There are 9 hidden switches. A switch that is on adds its own fixed numbers to the row, and there is some noise. The rows also spread widely along 11 directions, which tell nothing about the answers.
Some rows, each with its switches (1 for on, 0 for off) after it:
[ 14  -7  -1 -31   1   6  21  13  11  28 -19  11 -29  14   3  -4 -14 -16
  13  36  13  54 -27 -16   2   8   7  35 -25   0  10 -18  29   2 -14  29
 -23 -23   8] | 1 1 0 0 0 1 1 0 0
[ 18   7  -7 -19   5 -14  11  -2 -16  11   9   2  12 -29   5  15  -5   3
 -20  -6   6 -30   4  19   0  -7  45 -33  19   5  13   5 -33 -22 -12   8
  -8   5   5] | 1 1 1 0 0 0 0 0 0
[ 19   0  10 -16  -1  -5  15   2   8   4 -26   4 -16   8   5   0   3  -3
  -4  -1   5 -13 -16 -10  13   0   9   9 -14 -11   7 -10  -9   9  12  -6
  13  -6   4] | 1 1 0 0 0 0 1 0 1
[ 23  22  10 -37  12 -20   6 -17  -3  -1  -4   7   6  -4  -3   9  -4 -25
 -14  -8  10  17 -16  -9  -6   4  25  11   5   1  13 -30 -11 -19 -16   8
 -10  -5   9] | 1 0 1 1 0 0 1 0 1
[ 12   4   8   3 -15  38  34  13  15  36 -12   3  18  -1  -6   4  24 -15
  -8 -32 -45  13   7  10  29  46  -5   2 -16 -40  13 -19 -64  15  16  13
  -2 -34 -18] | 0 1 1 0 1 0 1 0 0
[-20 -18   2  21   0  27  21  13  35   7 -30 -15 -11  34 -19   6  14 -20
  11  24 -10 -46 -16 -11  -2   1  14  10 -30  39 -11  18   7   2  30  38
 -15  19   6] | 1 1 1 0 0 1 0 0 0
[ 12   0 -18  -2  18 -12 -10  -1   3  -7   2  10  -5  -7  20   6 -25  12
  -8  31  26  -9 -19  -3 -14 -25   5 -10   0  11   2  10  26  -5 -14 -15
  16  33  19] | 1 0 0 0 1 0 1 0 0
[-16 -35 -13  26   6  24   2  11  21 -24  -5 -22   9  15   6  16  -4 -38
   8  32  -3 -32   0 -25 -20 -11 -31  26  -9  36 -13   0  19 -18  14   5
 -22  30  33] | 0 0 0 0 1 1 1 0 1
[  0  10   3  10  15  -8 -37 -11   5 -16  35  24  36  -7   3  11  -7 -11
   7  13  15  14 -24   6 -40   0  23  -9  17  26   5  -5   5  -3  -7  -8
 -23  11  13] | 0 1 1 1 0 0 1 1 1
[ 13 -14  -5 -16   7  13  19   5  18  20 -41   3 -24   9   1  -2 -12  -7
  -9  24   4 -18  -6 -16  11  -9   0   2 -31   0   6  -3   3 -13  -4  12
   6  13  13] | 1 0 1 0 0 0 0 1 1
[  9 -20 -19  12  -8   4 -20  17  -2  17  -3  15 -18 -11  32   4 -37  22
  18  23  24  13  -8  -2 -10  -8 -27 -18 -13 -15   2  26  26   5  14 -24
  -4  23  16] | 0 0 0 0 1 0 0 0 1
[-22  19 -10 -13  -8   2  10  -3  10   8   1 -12  19  12 -27   7  26 -12
   6   2  11   6 -29  -7  -2   0  35  14  -1  19  -6 -10 -13  15  13  29
 -33   0 -11] | 1 0 1 1 1 0 1 1 0
[  6  -6 -25 -33  -4  -9  -2  -2 -15  27  19  12  -7 -23  15   3 -17  11
   4  27  19  34 -16   6 -36 -17  20   0  10  10  18   1   0  -8 -35  12
 -29  -1   8] | 1 1 0 0 0 0 0 0 0
[  5  15  35 -20   3 -37  27   1   3  -4 -23  -4   0  20 -24  -1  34 -24
 -11 -21  18 -25 -13  -4  24   6  64   6  10  12  -9 -27 -12   8  12  11
   4 -44  -7] | 0 1 1 0 0 0 0 0 1
[  0 -14 -12 -25 -20   3  33  23   4  54 -33  -4 -10  -9   6   7  17  22
   0  11  -3 -29  -2  11  12 -15  41 -29  -6 -10  16   3 -52  21  15  12
   2 -11  -7] | 1 1 1 0 1 0 1 0 1
[ 13  -9   7  21   0  -1  13   7  16   4 -11  17  -2  21  10  -1  10  21
  -8   9   3  -6 -10  -2  17   1  -6   0 -18 -17  -3  -2  -4  38  12 -34
  35 -12  -5] | 1 0 0 0 0 0 1 0 0
[ -5  14 -28  -3  18  24  10  -3   6  11  21  18  31  -7  -6  -8  -7  14
 -18  21  13  24 -23  13   7  11  10   2  -5  -3  -1  -9   0   0 -25  10
  -1   6  -2] | 1 0 0 0 0 0 0 1 0
[ -1 -17 -23 -36  10   9  17  -1   3  26  -4   5  16 -11   5   4 -13 -15
  -6  42  13  29 -12  -8 -33 -18  14  12   3  16  19 -26 -10 -23 -50  14
 -20  -1  24] | 1 1 1 1 1 0 1 0 1
[  2  -2 -19  -2   5  26  30   7   6  31  -4  12  24 -12   3  -3   2  12
 -21  -6  -7  13   7  14  22  21  -3  -9  -9 -30   7  -9 -36   5 -17  -7
  19 -18  -3] | 0 1 1 0 1 0 0 0 0
[-27  11 -36 -11  -4 -23 -19 -21 -16 -24  52  -2  38  -8 -11   4  24  19
   9  -7  34  23 -28   2 -26  -8  18  20  21  19 -15  -1  -3  22 -10 -22
 -21   1 -13] | 0 1 0 0 0 1 0 1 0
[ 24 -11  25 -16  -4 -16  29  16  11  29 -35   5 -14  12   3   6  11 -12
  -4  20  -2 -22  -2  -1  11  -9  41 -14 -10   4  10 -17 -20   3  11  15
   4 -25   6] | 1 0 1 0 0 1 1 0 1
[-14  -6 -41 -47 -10  -2  34   2   0  18 -25 -31 -11  -3  -8   7   9   0
   5  10  23   1 -12 -19  16 -12   7  25 -17  -1  -3 -11 -13  -3   4  14
 -15  14  -2] | 1 0 1 0 1 1 1 0 1
[ -2 -17  -9  20   6  29  25  12  14  -4 -19 -11   9  -6   6  19  -1 -22
 -18  -2 -14 -61  16  -1  15  -6   1  -6   6   8   4   8 -28 -22  10   8
   0  23  26] | 0 1 0 1 1 0 1 0 0
[  4  21  -4 -22  -4   1   4  -6  -7  12  22   4  10 -10  -5  10   9 -13
   1  -3  -2  34 -22   8 -14  12  30  11  12   3   9 -19 -18  -1  -4  32
 -36 -11  -8] | 1 0 0 0 0 0 1 0 0
[-14   6 -25 -28  -8   6  20  20  -3  34 -16  -2  -8 -12  -4   3   2   5
  12   8  23  20 -19   4  26  13  33  -3  -3  -9   3  -6  -8   9  14  20
 -27 -12  -7] | 0 1 1 0 0 0 1 0 1
[  5 -30   3  14  -9   7  -2   9  13   3  -1  -3   2  12  10  16  -1 -17
  16  30 -10  -2  -5 -12 -23  -3 -17   5 -16  16   1  -5  -4   2  14  -3
 -25   2  13] | 1 0 1 0 0 1 1 0 1
[-40 -16 -31   2  -3   8  22  11  12  -2 -23 -25   7   8 -13   9  27   4
   4  10  20 -51  -9  -8  18 -13  21   4  -1  21 -15   8 -18  17  24  -7
  -3  16   0] | 0 1 1 0 0 0 1 0 1

New rows, each followed by its switches (1 for on, 0 for off):
[ 23 -13  -1  28   1  21  -3  17  -1  17  13  18  25 -19  20   6 -20   8
  -6  17  -7 -19   5  19  -3   3  -4 -38  -1 -12   8   9 -20  -5   7  -7
  -3  12  11] | 1 0 0 0 1 0 0 1 1
[ 35  11  20 -12   0 -23 -28  -4   3   7  -3  14 -19  -4  19  15 -22  -8
  10   3   2   6 -22  -4 -32  -4  11 -18 -10   2  16   4   5  -4  15   2
  -8  18   8] | 1 0 1 0 1 0 1 0 1
[ 27  -7  -3   8 -26 -15 -32   4 -22  -7  31   0 -15 -17  31  28 -22   1
  27  -8   2  22  -7  -2 -19   3 -21  -8   5 -14   8  16   4   6  29 -18
 -44   9   4] | 1 0 0 0 0 0 1 0 0
[  1  -4 -27   0 -16   5  22  27 -18  14   5  -1  -1 -19  10   8  -5  15
   6  -7  22  20   0   9  56  23   1  -5   2 -39  -5   2  -5  19  20 -15
 -14 -23  -7] | 0 1 0 0 0 0 1 0 0
[ 11 -29   5  -4  -5 -31   3  11  -1   1 -14   0 -12  12  17   9  -4   8
   5  32  27 -16  -8 -14  -6 -26  12  -6  -3  11   1  -1  13  16   2 -37
   6 -14  14] | 1 1 1 0 0 0 1 0 1
[-17  -3  14  26  15  10  17  11  19 -10  -8   0  22  23 -18   0  21 -24
  -7  13   6 -31 -14   1   7   6  28   7   4  29 -17 -11   1   3  16  19
  -7 -10   8] | 0 0 0 0 0 0 0 0 1
[  6  12   7 -18   6   5  17 -20  14  -6  -7 -10   2  18 -17   3  16 -32
 -12 -16 -12  11 -12 -18  -7  19   0  34 -15   6   1 -24 -11  -9  -9  22
 -13  -6   0] | 1 0 1 0 0 0 0 0 0
[ -7   0 -26 -12   0 -14   3   1 -15 -29   9 -26  12 -10  -8  16   2  -8
   3   3  38 -24 -12 -15  24  -1  16   7   6   7 -15  -4   7  -4  18 -17
 -28  13   8] | 1 1 1 0 0 0 1 1 1
[ 14  -9  25  -9   2 -19  -2   1   4  13  -7  27  -2  12   6  -3  -4 -12
   1  17  15  19 -16  -4 -27 -11  24   4   8  16  13 -15   5   4 -18  -1
  -7 -29  15] | 0 1 0 1 0 0 0 0 1
[ -2  27 -23 -25   4  -8 -13  -9   5  16  13  27  19 -10  -1 -10   7  32
   3  -2  26  40 -40  13  -2  13  26  -3 -12 -16   1  -5  -9  33  -1 -17
  14   0 -24] | 0 1 1 0 0 1 1 1 1
[ -3 -52 -11  14 -16   1  19   9 -11 -16  -2 -29  21   1  12  22   4 -14
  -3   7   5 -55  27 -19 -10 -30 -25   5  14  14   0   0 -28 -12  -3 -34
 -16   5  35] | 1 1 0 1 1 0 0 0 1
[ -8  27 -29 -25  17   0   0 -13 -21 -11  35  -7  26 -39 -12  14  -4 -22
 -11  -1  19  -2 -14  15 -12   0  55  -1  37  30   2  -5  -7 -39 -21  45
 -49  16   9] | 0 1 0 0 0 0 0 1 0
[ -2  11  21  19  -2   3  -2  21  29  16 -23  13  -9  30 -10  -2   7 -12
  26  10   7  10 -35  -1  16  24  19  -2 -29   4 -13   2  24  29  54  18
  -6  -8  -9] | 0 0 1 0 1 1 1 0 1
[ 23  15  25  -6  -3 -25   3   8  -1   0 -19   4  -2   2   0  10   2 -12
  -5 -22  18 -16  -6  -6  29   2  35 -17   6 -13   1 -10  -8   4  30  -6
   1 -11   0] | 0 0 1 1 1 0 1 1 1
[-11   5  -7 -17  -9   3  18 -13  -2   1   5  -4  19   1 -14   4  28  -5
 -14 -26   0 -10  -3  -1  -1  -5  22  18  13   2   4 -11 -41   7 -10   3
  -7 -10  -6] | 0 1 0 1 0 0 0 1 0
[ -5 -17 -34  -4   0   3 -11  18 -20  -2  24   2  12 -23  17  16 -36  -2
  20  44  41  21 -17  -1 -11 -10   6  -7  15  13   3   8  29 -13  -4  -3
 -53  16  30] | 1 1 0 1 0 0 1 0 1
[ 18 -15  34  19  17  -7  22  17  10   5 -19  13  14  11   3   4   4 -24
 -19  14   1 -35   9   5  13   3  36 -20   8  14   1 -19  -8 -12  -5  -1
  10 -32  22] | 0 1 1 0 0 0 0 0 1
[ 17 -18  19  -3  28  -3  52  13  20  -2 -28   2   8  25  -2  -6   8 -31
 -36  39   6 -14   5 -13  22 -10  21  21  -2  12  -2 -43   8 -15 -39   5
  29 -35  30] | 1 0 0 0 1 0 1 0 0
[ 19   0  20  14  21 -13   7  -7  26 -11 -29  26 -11  25   8 -11   2  16
 -29  -4   8 -37  -9  -2  10 -10   7  -3 -14  -1  -4   7   8  19  -4 -35
  70   1   7] | 0 1 0 0 0 0 0 0 0
[  7  24 -28 -63   8   7  35 -27 -23 -17   2 -45  18 -34 -21  19   9 -60
 -28 -46  -5 -11  16 -19  13  14   7  38  17  -5   6 -42 -47 -68 -28  38
 -44  11  10] | 0 0 1 0 1 0 0 1 1
[ 12   7  -2   3  17  -5   5  -4  15  -1 -12  16  16   1   9  -2   4   7
 -22  -4   4 -14  -6   0   9   2   3 -12  -9 -15   2 -13 -21  10  -3 -31
  45   5   4] | 0 0 1 0 1 0 1 0 1
[-22  37 -12  20  -2  11  -8  -7   5 -40  16 -23  31   2 -27  13  27 -12
   9 -51   7 -35 -31   3  30  37  12  12   2  -6 -27   9 -20  21  70   2
 -15  28 -18] | 0 1 0 0 1 0 1 0 1
[ 10  -4 -22 -24  13   4  29   9  -1  25  -8  14  10 -16   8  -6  -6  10
 -23  22  19  26   1   2  26  -1  18  -1  -2 -22   8 -25  -8  -1 -37 -16
  20 -24   7] | 0 1 1 0 1 0 1 1 0
[ -7  19  17  24  14  -2   1   8  25 -18 -12   0  -2  28 -17   7  14 -26
   0   1   9 -21 -25  -6  18  17  34   5  -6  25 -19   0  22   8  36  19
  -7   1  -2] | 0 0 1 0 0 0 1 0 0
[ -7   4 -34 -24 -10  12  -1  -4  12  37 -14  19 -23   6   4 -13  -5  39
  11  23  16  39 -35  -5 -11 -12  -4  10 -33 -13   8  16   9  32  -7   3
   4  15 -17] | 1 0 0 0 0 0 0 1 0
[  6 -18  -6   7   6  -4   5  14  -1  -2   8  10  13   5  15   3 -12  -9
   3  28  27  45  -5 -13  15  14 -19  14  -6 -12  -7 -27  24   7 -13 -34
  -9 -32  16] | 0 0 1 0 0 0 1 0 1
[ 38 -34  16  20  -4 -23 -19  13   0  16  -4  31  -7  -6  45  13 -22  27
  -2  33   5 -17   6   7 -25 -28  -1 -49  -3  -6  20   9  -5  13  -2 -52
  28   1  17] | 1 0 1 0 0 0 1 0 1
[ 15 -16   4  -2  16  11 -12 -16  19  12  10  25  24  -8  14   5  -1  -3
 -17  34 -22  -9  -9   4 -63 -20  11 -12  -1  26  26 -13 -33 -10 -41  -6
  10  14  15] | 1 1 1 0 0 0 1 1 1
[  9 -24 -24  -6  10 -23  -9  22 -22  14  24  24  -5 -23  38   9 -36  14
   4  61  48  45  -5   7 -14 -25  17 -17  25   8   6  -4  41  -5 -37 -23
 -17 -16  25] | 0 0 0 0 0 0 1 0 0
[ 11  -1   1   7  15   3  -6  -6  21  -6 -13   8   7  12   6   0  -3   2
  -9  18   5 -18 -17 -11  -7  -7  -4  -4 -21   3  -1  -2   4   6   4 -17
  23  24   9] | 1 0 1 0 1 0 1 1 1
[  4  30 -25 -54   1  -3  26 -16  -3  18  -7   0   1  -2 -21  -6   5   3
  -9 -18  25  40 -22  -9  29  14  18  23 -18 -20   2 -19  -9  -2 -16  17
  -9  -6 -16] | 1 0 1 1 0 1 0 1 0
[ -7  -3 -39 -14 -26  28   3 -16   3  33   9   0  24 -13   3   1  16  36
   5 -28 -23  15 -10   7 -24  12 -37  -2 -24 -35  14   7 -74  32   2 -26
   7  16 -24] | 1 1 1 0 1 0 0 0 1
[ 15 -13  20  18   2   8  -7 -12  28 -20 -17  -6  -8  20   9  18  -2 -28
  -7   2 -25 -49  -3 -20 -35 -22 -17  11  -8  26  11  10  -8 -12  12   2
   8  37  25] | 1 0 0 1 1 0 1 0 0
[ 19  -1  26  66  10  -1 -37  -3  26 -29  28  37  38  15  22  10  -4  11
  -4  -5 -12 -25 -14  15 -30   3 -12 -25  -1   7  -1  23  -1  28  25 -50
  36  14  11] | 0 1 0 1 1 1 1 0 0
[  8 -47   3  16 -10  10   6  21   7  15 -12   4  -1  -4  24  16  -4  -6
   3  31  -6 -22  16  -8  -8 -15  -9 -15  -3   6  10  -1 -15   1   0 -25
  -8 -10  21] | 0 1 1 0 0 0 1 1 1
[ 14  -4  -7  -8 -12   7 -18 -14 -10  -9  40 -13  29 -15   4  17 -14 -35
  19 -11 -12  36  -9 -11 -42  26 -32  22  -4   1   6 -14 -13 -22  -3   4
 -56   5  13] | 1 1 1 0 1 1 0 0 1
[ 16 -42  14   8 -15 -20  17  17   7   2 -32  -8 -22  27  20   8   3   1
   5  23  13 -18   7 -28  11 -20 -18   4 -19  -5  -1 -11   6  22  13 -47
  14 -23  13] | 1 0 1 0 0 0 1 0 1
[ 38 -44  49  46  -2 -27 -12   8  21 -21 -25  15 -20  32  40  17  -8 -14
  -9  14 -13 -50  20 -22 -27 -37 -26 -12  -1  16   9   9  11   7   8 -54
  40  -5  35] | 0 0 0 1 1 0 1 0 0
[ 15  14   9 -13 -16 -28   2  14 -16  14   9   6  13 -10   3   8   8   2
   9 -22  18  25 -13   9  24  24  33 -14   9 -27  -1 -16 -19  24  25 -16
 -14 -41 -13] | 0 1 1 0 1 0 1 0 1
[ 21  -1  -2 -24   4 -46  -1  -4 -21 -11  -6   5  -7 -10  11   4  -7  13
 -11  -8  44 -17  -3  -9  19 -17  28 -13  11  -8  -2  -4   6  -1  -6 -40
  14  -9   5] | 0 1 1 0 0 0 0 1 1
[ 14 -33  -7 -12 -27  -3   1   3   5  22  -8  14 -22  16  24   2  -6  16
  22  24   7  42 -12 -24 -18 -19 -34  27 -25 -18  15   1   6  33 -10 -35
  -3 -19   4] | 1 1 0 1 0 1 1 1 0
[-11  -2  15  11   2 -12 -18  -7  18 -26  -2 -17   3  14  -5  18  15 -19
  13  10   0 -60 -28  -8 -48 -23  30   2   8  51  -6  14  -3   1  31  15
 -15  35  14] | 1 1 0 0 1 0 1 0 1
[  0 -28  -3   6 -14  -5 -11   9   8  25   5  22   5   7  19   0   7  32
  14  41   7   4 -19   6 -35 -28  13 -14  -3   8  11   5 -13  40  -2 -28
   5 -12   0] | 1 1 0 0 0 0 1 1 1
[ 11 -30   6  17  -4  14  -9  11  20  22 -16  16 -15  10  18   2 -18  -3
   8  28  -9   9  -4 -10 -27  -8 -19  -6 -23   6  11  13  13   3  -7  -8
   0   3  13] | 0 1 1 0 1 0 0 1 0
[-21   1 -19 -11   6  27  33  21   9  17 -25 -14  -3   0 -17  -2  -4 -24
   2  17  19 -11 -15  -3  29  13  23  14  -7  10 -10  -3   9 -17  14  47
 -29   5  11] | 0 1 0 0 1 0 0 0 1
[ 19 -40   3  -1 -16  -5   4  15   0  29 -11   8  -9  -8  32  16  -6   0
   6  19 -11  -5  16  -3 -17 -15 -10 -16  -4  -3  17  -3 -25   2  -1 -19
  -5 -13  14] | 0 0 1 0 0 1 1 0 1
